The rows are grouped in 3 different ways at once. Each group adds its own fixed numbers to the row, and there is some noise. The rows also spread widely along 12 directions, which tell nothing about the answers.
In the rows, 128 means zero.
Known rows, each followed by its group in each grouping:
[162 131 103 163 138 143 162 116 150 163 148 113 139 145 148 167 116  98
  96 136 135 107  84 183 118  88 118  91  80  87 178]	k508 k114 k233
[122 145 145 116 157 149 156  72 134  93  77 147 126 146 141 163  61  93
 112 171 109 130 122 147 124 118 132 117 127 124 154]	k129 k99 k323
[ 63 138 154 170 147 129  82  66 147 172 181 116  81 164 125 145 148 224
  95 109 130  97 106 105 139 157 127 183 102 122 166]	k946 k78 k323
[ 84 133 149 164 146 127 139 106 164 104 124 158  98 204 150 159 127 181
 118  92 146 100 137 122 138 144 137 157 144 115 154]	k946 k70 k233
[190 137 110  94 126 108 105  73 165 148 106 129  67 131 108  83 147 141
 157 139 159 122 100 143 118  70 127 183 109 121 169]	k508 k842 k747
[132 145 123  64 162 122  89 116 142 100  67 178 110 147 116 134 127 122
 139 126 153 142 140 142 126  91 129 156 103 119 166]	k618 k70 k747
[ 72 165 199 180 162 116 181 102 154  99 126 146  98 189 142 143 140 149
 125 123  91 137 121 124 147 115 148 126 135 106 176]	k129 k78 k233
[145 165 127  90 122 112 121 127 139 148  96 142 135  95 107 115 155 113
 171 148 114 159 124 131 152 102 115 150 100 162 144]	k618 k842 k747
[111 152 152 102 179 156 129  95  96 103  89 146 146 149 141 155  94  90
 118 170 104 138 126 154 122 125 123  91 132 125 169]	k618 k99 k233
[ 81 132 205  78 169 122 123 104 132 158  89 127  68 105 122 143 133 155
 118 142  81 155 101 133 192  52 119 128  82 138 223]	k618 k114 k323
[126 152 104 150 146 156 144  94 154 154 140 145 128 142 138 123 157 152
 133 102 141 122 112 150 161 130 124 135 122  96 129]	k129 k114 k233
[102 157 141 162 141 131 151 117 144 128 154 147 136 182 128 158 135 131
 117 132 126 119 121 145 120 145 125 117 112 116 148]	k508 k114 k233
[115 200 160 151 174 113 115 106 131 142 117 173 131 104 139 124 137 160
 151 112  97 189 168 107 136 121 157 121  99 118 152]	k129 k70 k233
[ 87 123 145 154 141 119 115 126 125 146 175 139 117 179 126 168 157 174
 113 128 134  92 113 122 135 148 104 137 109 146 162]	k508 k114 k233
[129 132 151 123 157 139 137  85 108 154 117 124 119 116 139 152 102 123
 121 152 108 137 109 143 126 109 115 102  96 143 180]	k508 k114 k323
[121 134 120 128 160 154 121  99  85 131 132 156 115 158 155 149 133 136
 133 131 144 135 120 139 124 138 120 103 161 121 156]	k946 k99 k747
[ 89 118  87  72 148 176  96 110 124 154 110 151 121 139 110 107 186 160
 156 100 156 110 100 145 199 141  92 171 137 138 120]	k618 k114 k747
[183 133  70 153 136 136  90  70  97 165 141 104 190 105 139 151  88  96
 120 154 138 106 120 149  59 177 103 103  88 160 130]	k508 k78 k233
[154 157  81 101 122 196 134 132 140 157  96 162 115 110 156 137 128 115
 151 153 138 120 113 158 175  95 117 115 135 113 115]	k508 k70 k233
[146 147 132 132 140 134 122  77 176 161  96 139  96 136 125 104 147 160
 153  88 134 130 119 140 159  96 143 160 104 100 161]	k508 k99 k233
[108 123 177 124 169 118 134 121 129 113 114 166  73 171 151 177 125 151
 104 112 142 132 124 139 130  72 128 115  96 101 218]	k508 k114 k323
[ 90 123 173 101 181 155 122  85  97 156  99 117 108 114 131 146  91 121
 121 165  78 138  91 137 142 109 123 115 104 154 190]	k508 k70 k747
[138 183 110 168 121 154 141 102 167 181 147 130 123  91 144 148 137 135
 124 133 112 140 102 141 155 100 129 123  72  97 143]	k129 k78 k323
[170 143  94 142 125 108 161 125 176  94 130 168 142 202 125 154 131  98
 122 119 178 110 133 171  92 112 129 128 102  90 146]	k508 k114 k233
[105 135 133 143 155 114 119  81 141 146 147 131 129 149 129 147 133 156
 119 118 139 127 114 138 119 139 116 142  89 132 176]	k618 k70 k323
[108 126 135 115 124 149 153 136 134 104  84 160 130 151 141 206  81 103
 110 156 121 105 130 144 137 115 110 103 107 156 150]	k508 k114 k323
[104 163 105 181 133 170 128 119  86 163 175 116 135 113 174 181 107 131
 111 178 114 106 103 130 118 174 113  82 130 149 143]	k618 k70 k747
[108 100 139 131 136 146 145 103 129 139 118 105 138 154 130 181  84 110
 101 173 111  74  92 155 134 140 100 115 111 172 159]	k508 k114 k233

New rows, each followed by its group in each grouping:
[ 85 174 138 115 156 172 121 151 118 156 158 159 136 151 113 167 146 119
 105 178 109 124 101 158 154 121 112 106  93 100 136]	k508 k114 k233
[124 153 125 166 133 133 139 100 150 157 129 125 147 123 131 146 133 139
 144 127 109 123 122 133 154 144 122 131 109 144 133]	k129 k99 k233
[114 150 162 133 174 113 132  62 131 137 137 115 124 140 122 129 106 132
 110 153 109 145 106 143 105 129 132 130  92 126 190]	k618 k70 k323
[ 77 145 164 141 124 146 124 125 133 131 113 151  97 144 142 183 114 161
 122 147 108 109 125 108 150 130 114 134 114 162 150]	k508 k78 k323
[136 140 109 123 153 138 111 104 151 149 153 143 112 145 123 132 162 143
 119 128 150 118 104 157 147 100 117 144  99  89 152]	k129 k114 k233
[154 153 125 146 134 116 119 147 112 132 136 158 150 140 145 170 142 108
 140 137 133 139 143 139 105 115 111  88 101 133 160]	k508 k78 k233
[105 132 134 147 147 127  97 159 158 131 104 176 115 130 164 201 130 165
 116  81 137 120 154 115 157  97 125 131  83 123 175]	k129 k70 k233
[156 168 108 148 121 122 133 160 129 108 108 185 137 130 175 180 130 124
 139 114 159 134 176 128 123 119 126  92 124 129 143]	k618 k114 k233
[127 128 124  64 180 130  72 111  92 146 115 169 107 131 115 111 177 147
 148 115 152 156 118 141 138  91 109 137 104 118 169]	k508 k114 k747
[140 125 128  95 145 135  89 107  83 149 120 135 125 107 130 133 134 127
 154 175 114 123 122 128 129 124  95 115 125 174 147]	k508 k78 k233
[129 137 115 169 147 129 104  93 138 155 107 140 147 102 163 163  99 157
 129  99 122 126 149 115 129 146 129 127  94 156 150]	k129 k70 k233
[174 148 106  92 111 162 126 141 145  94  70 178  87 151 155 168  94  95
 136 185 153  97 134 150 134  77 125 118 149 115 134]	k508 k99 k233
[110 165  95 136 130 153 114 106 153 133 115 154 162 158 120 142 133 135
 134 124 144 105 136 142 143 174 119 152 118 127 105]	k618 k99 k233
[ 95 146 164 133 129 122 126 130 171 154 117 128 113 141 108 165 120 156
 115 137  98 106 113 132 165 104 125 151  73 146 163]	k508 k114 k233
[122 150 118 137 148 144 124 113 140 143 157 153 120 173 132 138 153 140
 127 144 146 115 110 149 130 118 120 135 112 103 150]	k508 k70 k233
[110 158 121 164 149 136 119 109 139 125 148 150 123 177 145 149 148 152
 117 113 153 108 126 138 117 141 125 132 121  96 156]	k618 k78 k233
[107 174 124 173 100 150 138 149 156 148 148 150 101 150 153 181 127 161
 120 150 130  90 126 122 152 135 129 127 121 127 129]	k508 k114 k233
[100 123 126 154 141  99 107 126 114 123 131 144 167 160 134 161 157 146
 142  93 139 114 150 117 118 179  95 127 107 182 150]	k618 k78 k233
[126 154 162 151 160 134 142  76 123 153 137 109 107 128 139 140 100 134
 113 165  99 127 108 141 117 119 137 107 113 126 177]	k508 k114 k233
[121 127 135 151 156 118 135  93 126 134 133 135 139 155 146 147 128 149
 130 112 127 128 134 133 122 145 129 123 125 138 161]	k946 k70 k233
[113 181 137 153 106 131 167 157 142 145 171 157 131 151 121 168 162 124
 131 163 118 135 116 139 147 115 110 104  97 131 134]	k508 k114 k323
[117 134 141 154 159 155 118  81 121 168 124 109 107 115 169 155 104 144
 103 125 110 107  98 147 137 113 126 110 106 115 191]	k618 k78 k233
[128 144 140 141 134 120 147  91 156 128 117 157  87 165 144 136 139 169
 140  95 152 130 132 131 140 113 131 141 120 119 165]	k508 k114 k323
[104 139 165 148 137 141 164 105 122 170  93 114 119  94 149 151 106 132
 143 125  78 143 113 124 165 111 127  95 109 169 176]	k508 k114 k747
[ 98 128 150 177 139 130 153 130 151 139 146 146  84 157 169 157 175 174
 136  83 133 112 107 121 178  96 119 122 130 119 178]	k129 k78 k233
[150 143 129 122 103 114 117 181 112 139 123 158 149 113 132 191 143 108
 154 166 116 127 144 124 143 105  90  89 100 186 145]	k508 k99 k233
[ 81 136 115 198 101 137 146 108 174 174 130 100 144 122 145 171 116 165
 126  94 118  87 105 116 163 175 118 152  92 178 147]	k618 k70 k747
[ 77 131 131 161 143 137 169  68 138 166 137 106 191 145 113 150 118 131
 117 108  96 128 106 148 151 187 112 126  92 161 137]	k946 k114 k323
[100 138 157 140 142 130  95  75 155 213 116 111 104  93 119 139 134 190
 127  90 101 134 103 117 176 119 119 158  53 139 184]	k508 k99 k323
[180 142 120 139 151  92 147  95  99 134 205 133 139 177 115  84 198 107
 162 166 153 147  97 156  80 121 100 108 136 121 162]	k508 k842 k233
[ 51 134 164 144 182 149 184  92 112 123 139 127 135 187 133 134 141 126
 123 119 110 136  93 152 148 156 122 101 142 125 172]	k618 k114 k747
[136 126 142 119 157 112 113  72 166 164  98 136 103 132 120  95 158 176
 163  75 133 139 122 134 155 103 134 169  92 122 174]	k508 k70 k233
[162 158 115 123 101 122 106 114 159 135 122 141 114 135 118 178  94 123
 116 185 138  98 123 136 108 110 117 144  84 140 147]	k508 k99 k323
[118 200 152  98 151 159 117  78 125 129 118 151  84 118 125 127  96 139
 115 213 110 144 120 134 129 115 146 131 127 109 145]	k618 k114 k323
[ 97 143 195 178 159  93 132 113 133 150 133 126 102 126 161 171 127 173
 111 101 102 139 138 111 136 114 135 106  90 140 217]	k618 k114 k233
[100 103 149  92 156 157 113 127 141 130  77 157  77 159 144 168 121 152
 111 108 133  97 111 144 179  79 118 138 113 117 181]	k508 k114 k233
[ 77 133 148 173 129 153 127  92 147 165 140 118  88 147 145 152 118 199
 120 130 115  75 113 106 162 163 125 150 132 156 141]	k508 k114 k233
[ 97 166 133 172 130 142 157 121 151 156 145 125 150 137 144 161 128 133
 123 137 105 116 110 144 151 143 126 110 103 134 151]	k618 k70 k233
[154 136 117 125 143 128 105  77 101 146 138 130 133 136 124 113 136 134
 157 158 137 119 128 132 112 154 104 126 133 156 135]	k508 k99 k233
[154  93  97 168 137 111 151  66 144 144 155  96 154 154 142 135 135 120
 132 108 147  86  93 155 110 140  96 131 114 146 161]	k129 k78 k233
[108 148 143 134 140 134 104 130 115 169 152 143 119 138 123 142 170 161
 151 138 116 129 118 122 162 132 107 128 112 145 145]	k508 k99 k233
[ 83 107 160 111 149 151 180 122  97  94  80 130 121 152 153 177  92  87
 122 164 106 114 104 147 153 119 111  86 156 170 178]	k618 k114 k747
[ 92 162 135 151 142 164 155 108 128 160 134 122 161 135 132 147 134 120
 128 151  95 123 105 149 168 159 112 106 114 139 139]	k618 k99 k233
[ 87 107 147 147 167 156 130 106  97 188 156  94 142 103 147 174 126 136
 100 140  84 110  81 150 172 128  96  91  93 154 181]	k129 k114 k233
[137 147  97 124 128 150 112 117 147 159 133 152 126 140 127 128 151 151
 150 129 148 115 122 136 148 125 121 148 112 124 127]	k508 k70 k233
[159 147 139 109 170 139  81 111 107 169 134 145  88 123 139 143 144 136
 123 146 132 139 109 150 129  63 118 114  87  86 193]	k508 k99 k233
[145 126 115 112 134 143 124 113 116 111  87 153 110 140 167 145 134 125
 147 126 149 110 132 140 142 109 109 115 151 144 155]	k618 k78 k233
[ 98 161 157 108 128 166 134  98 129 113  75 148 106 127 134 168  70 117
 119 197  92 113 125 122 140 125 126 122 123 156 133]	k508 k78 k323
[121 134 136 124 129 141 164 104 118 151 141 124 116 139 128 111 163 131
 165 165 114 119  97 140 170 124 106 117 154 158 137]	k508 k114 k233
[ 49 159 189 169 126 144 164 123 152 100  95 138  91 164 160 188  82 162
 106 154  93  92 137 106 162 152 144 125 152 160 152]	k618 k114 k233
[ 83 166 170 139 162  98 103 103 137 161 146 120 152 124  99 134 143 154
 122 144  85 148 124 124 133 143 125 142  63 154 170]	k618 k70 k233
[129 139 123 122 143 139 116 105  99 141 121 130 131 113 153 138 125 141
 150 155 122 123 127 122 140 143 109 116 134 171 148]	k618 k70 k233
[ 98 188 169 167 157 130 142 101 110 148 164 132 112 132 146 140 130 150
 116 162 101 143 126 129 126 140 141  99 127 117 165]	k618 k114 k233
[119 140 148 157 146 134 162  85 110 140 100 108 119 110 170 143  99 119
 137 131  99 136 111 130 129 124 126  91 133 163 187]	k618 k78 k747
[111 195 168 138 138 158 186 124 138 133 106 124 127 109 143 163  82  88
 107 207  69 140 113 151 155 103 146  78 116 125 156]	k618 k114 k233
[146 134 112 103 127 157 132  97  93  97 136 155  97 177 146 151 108 114
 137 216 159  93 112 141 103 134 104 113 176 144 130]	k508 k99 k323
[ 93 142 138 128 142 137  89 115 174 180  89 133 122  98 125 168 128 173
 110  81 112 120 124 134 184 113 125 160  51 128 170]	k618 k114 k233
[108 153 119 103 160 177  67 146 105 145 108 182 103 130 155 176 138 149
 114 134 137 116 130 136 147 101 117 119 109  95 145]	k508 k78 k233
[112 148  98 178  91 151 146 119 164 188 158 114 117 128 129 154 147 160
 133 125 136  88  89 132 159 148 114 146 105 145 127]	k508 k114 k747
[144 162  96 127 105 164 155  49 175 181 139 106 113 120 105  88 128 141
 151 175 126 106  77 148 153 133 123 167 118 137 115]	k508 k70 k323
[ 53 168 181 150 166 157 144  63 159 109 121 155  74 206 128 133  97 185
 114 148 117 112 115 116 132 157 158 164 145 105 150]	k508 k70 k323
[109 155 133 158 135 167 138 121 125 154 117 134 128 127 166 173 112 128
 120 136 115 112 114 140 165 131 121  98 125 125 155]	k618 k99 k233
[ 72 126 130 116 168 160 128  90 121 146 140 142 136 165 126 143 146 145
 118 117 131 121  95 149 155 151 104 132 107 120 159]	k618 k70 k323
[138 113 136 125 156 116 128  99 116 147 124 127 144 106 142 169 109 108
 120 146 112 139 110 142 129  99 104 106  77 155 189]	k129 k70 k323
[ 56 118 163 143 185 149 126  97 119 118  99 126 152 175 143 191  86 121
  79 119  98 102 107 147 134 155 116 113  95 129 186]	k618 k78 k233
[ 77 146 150 120 147 128 101 113 147 141 107 137 108 145 111 140 148 159
 126 110 113 118 107 125 159 120 121 167  91 136 168]	k618 k78 k747
[128 170 123 102 136 146 127 131 135  99  91 178 111 154 127 149 108 114
 143 172 132 127 137 129 117 110 137 130 132 127 130]	k508 k70 k747
[ 88 139 142 145 160 157 111  79 121 123 112 135  92 163 152 162  92 155
  99 136 122 106 116 128 116 139 142 139 141 117 164]	k946 k78 k747
[111 127 133 120 142 126 144 154 123 122 133 169  92 152 147 146 190 146
 157 105 148 138 118 129 175  86 106 118 141 133 165]	k129 k114 k747
[128 140 152 151 159 113 153  90 124 134 163 128 110 172 130 128 144 139
 129 144 133 126 111 144 111 122 123 111 123 116 174]	k508 k114 k233
[121 143 145 136 138 125 136 127 146 135 128 140  87 146 151 161 138 151
 114 125 135 116 118 140 149  90 126 122 114 111 182]	k618 k114 k233
[112 130 138 113 141 158 124 122 117 155  99 135 111 127 138 156 120 124
 137 144 113 121  99 138 159 109 111 121 113 143 161]	k508 k99 k747
[ 76 123 165 128 189 133 143  72  92 147 122 115 173 128 134 151 103 115
 120 135  89 155 112 142 129 161 107  96  91 166 184]	k618 k70 k323
[105 142 118 172 133 135 138 115 120 144 171 132 143 142 144 151 143 152
 142 147 122 106 119 116 139 170 105 121 135 168 127]	k129 k70 k233
[ 98 132 116 132 142 161  60 120 143 150 113 167  88 154 151 162 131 193
 115 100 154  79 132 112 150 141 119 172 116 124 139]	k508 k842 k233
